All rows are made from the same 7 directions, up to rounding. Whole rows:
[[  7   4  -3 -29  -8  -6   4 -25  -9  -3  11 -47 -22  -2  33  23  -6]
 [-15   7   0  -7   0   3  -7 -10  -2  -5   7 -21  -3   5  12  11   3]
 [ 13 -25  -6 -15  17  -5  20   3 -10   0   1   9   2  -5  -1 -11   9]
 [-15   3  -5  -2  -1   9 -30  -9  11 -11 -13  -3  21  -2   1  10  -1]
 [ 13  21   6   5   6  -6  22  34 -15   0   4  -8 -23  10  -2 -11   1]
 [-15  31   8  11  -3  -5  -7   4 -12   0   6 -20 -25  22   1   5   2]
 [ -9 -17  -6   7 -11   7  25   7  17  -3  17   2  28 -17   1  -2   0]
 [  5 -34 -25  -3   0 -28  -1   1   0 -16 -28   3  27   5 -20 -12   0]
 [ 18   2   7  18 -25  -1  17   3  12  16   9  12  -8 -11  -3  -1 -15]
 [-29  -7 -10   6  -5   2 -30 -16  14 -13 -12   0  32   3  -7   8   2]]

Rows cut short, each followed by the rest of it:
[-10 -11 -21 -28  23 -10  -8   9 -11 -31 -18 -30  21] | [ 8  6  0 12]
[-22   2  -1   2  -6   2   4  -9   3  -3  16 -18   4] | [3 8 9 4]
[ -7  -6   1 -15  18  12  -1  -3  -3  -4   5   0   6] | [-4  8  1 11]
[ 36   2  -5  -1 -27 -19  -5  -6   3   5 -20  -9 -15] | [ -5   2   6 -25]
[-31  -1  -6 -16  41  24 -43   6   2 -25 -22  12  39] | [ 3 -4 -2 23]
[ 14   9  -1  10   4 -16  15  32 -12  -3  -9   2 -12] | [ 13 -14 -17   0]
[-11   4   3 -24   3   1  26 -15 -15  -1  34 -46 -23] | [ 2 33 16  7]
[ 32  -4   9 -11  14   5  10   8  -9  13  -3  23 -18] | [-10   1 -10   0]
[-18  13 -10  36 -43 -39   6  -1   3  -2   0 -29  -9] | [ 27 -16   4 -15]
[ 28   4   5 -13  -2  11   0   3   4   5  -4   3  -6] | [-18  13   4 -11]
[-40  13 -10  17 -26   4 -16  -1  24 -19   3 -29  34] | [ 3  3 16 -6]
[  9 -10  -3   3  -9   3 -12  -9  13   3 -11  16  13] | [-11  -5   2  -9]
[ 20  -7   6 -22  29   6  20  11 -19   5   7   8 -17] | [ -5   8 -11  12]
[  6 -16  -6   2   0 -19  18   0  -9   3   1   2  -6] | [  7 -10 -10   2]
[ 10  10   7 -17   2  14 -10 -11   0   3   2 -10 -11] | [-10  20  13  -4]
[-10 -14  10 -12  10  18  26 -18  -2  13  38   1  -6] | [-13  18   5  12]
[  4  19   0 -17  24   3  -1  26 -18 -14  -7 -19 -10] | [10  8 -4  9]
[  7  19   0  11  -3  -9  -7  21  -4  -5 -15  -3  -8] | [ 12 -10  -6  -5]
[-29   0   2  36 -24 -20   6 -17   2  12  15   3  -9] | [ 22 -20  -1  -1]
[  1  21   4 -10   7   5 -17   1  -7  -5  -6 -16 -13] | [ 6 11  9  0]
[-14   4   4  14   3  22   7  23  16  -3  10  17  26] | [-11  -5  -7   5]
[ 14  -8 -20 -19 -12 -38  21  -1 -17 -15  -6 -52 -16] | [12 12  6 -8]
[-36  27  12  21  -4   3  -7  -5  -4   5  19 -10 -16] | [21 -2  6  8]
[ 13  37   7  20  -3  -4  -2  44  -5  -3 -14   0 -14] | [ 13 -12 -11  -8]
[  7  -1 -11  -3 -22 -18  -3  -9   3  -7 -10 -26  -1] | [  2   5  10 -14]
[  5  16   0 -13  -5   3  -2   3  -2  -8   1 -30  -8] | [-2 19 12 -6]
[-34 -27  -9  -1   2 -11   8 -30  -3  -3  18 -10  11] | [10 -2  4 14]
[ 16  14  -1  -7  -6  13  -9  19  12 -10 -13  -8  13] | [-16  11   5 -12]
[  2 -19 -10 -19   2  -1 -10 -19   4  -7  -8  -6  14] | [-9  8  8 -1]
[ 19  -2  -6 -21  16   2  -9  12  -5 -11 -20  -1   6] | [-6  5 -3  0]
[ 27  -3   7  -7   9  15  -8   5   4   8 -12  29   1] | [-17   0  -5  -5]
[-11 -24 -12  -2  22 -13  27  21 -12 -12   4   5  15] | [  9 -15 -21  19]
[ 6 -3  0 -5 19  7 17 28 -4 -6  2  9  8] | [ -5  -3 -14   9]
[  6  10  -1   9 -13  -9 -10   1   1   1 -11  -3  -7] | [  6  -5   2 -10]
[ -4  -8  -2   2  14   2 -10   5   0  -3 -11  21  12] | [  2 -14 -10   8]
[ -1 -19  -6   3   1  -1 -16 -14   8   1 -14  22  18] | [ -4 -12  -3   0]
[ -9 -16 -11  17 -18 -24  -4 -15   5   0  -9   3   9] | [ 10 -18  -2  -5]
[ -5  17  -5   7 -17  -3 -22   2  10 -10 -15 -16   9] | [  4   1  10 -11]
[ 15  17   3  -4  15  -7  -3  22 -17  -3 -14  -2 -20] | [13 -5 -9  2]
[-25 -24  -4  13   2 -10   5 -21  -1   6  10  16   9] | [ 10 -17  -6  11]
[ 13  14  -8   6 -16 -11 -10  17   5 -11 -22 -13   5] | [  2  -4   1 -15]
[-28  -7  14  18 -21  26  18 -27  24  21  45  12  10] | [-20  10  13   0]
[ -7 -12   4  -9   0   9  -2 -29   3   9  14   2  -2] | [-8 11 10  3]
[-21 -11   1 -24   8  17  -6 -33   2  -2  20 -18   7] | [-10  25  19   9]
[ 27  -7  -8 -14  13  -2   2  24  -4 -10 -22   7   8] | [ -7  -3 -12  -2]
[ 22 -25   2 -21  14   7  -5 -23  -2  11  -6  24  -2] | [-16   5   0   2]
[  1   7   0  17 -15   1 -29  -5  15   2 -21  17  11] | [ -1 -13   3 -12]
[  7  12  17   0  14  10  14   7 -13  15  17  11 -27] | [ 2  4 -6  7]
[ 11  10  -1  -7  15  12 -26  19   3 -11 -27  14  14] | [-4 -5 -5  0]
[ -2  13  -7  15  -6  -6   2  36   5 -15 -13  -5  16] | [  6 -12 -10  -4]
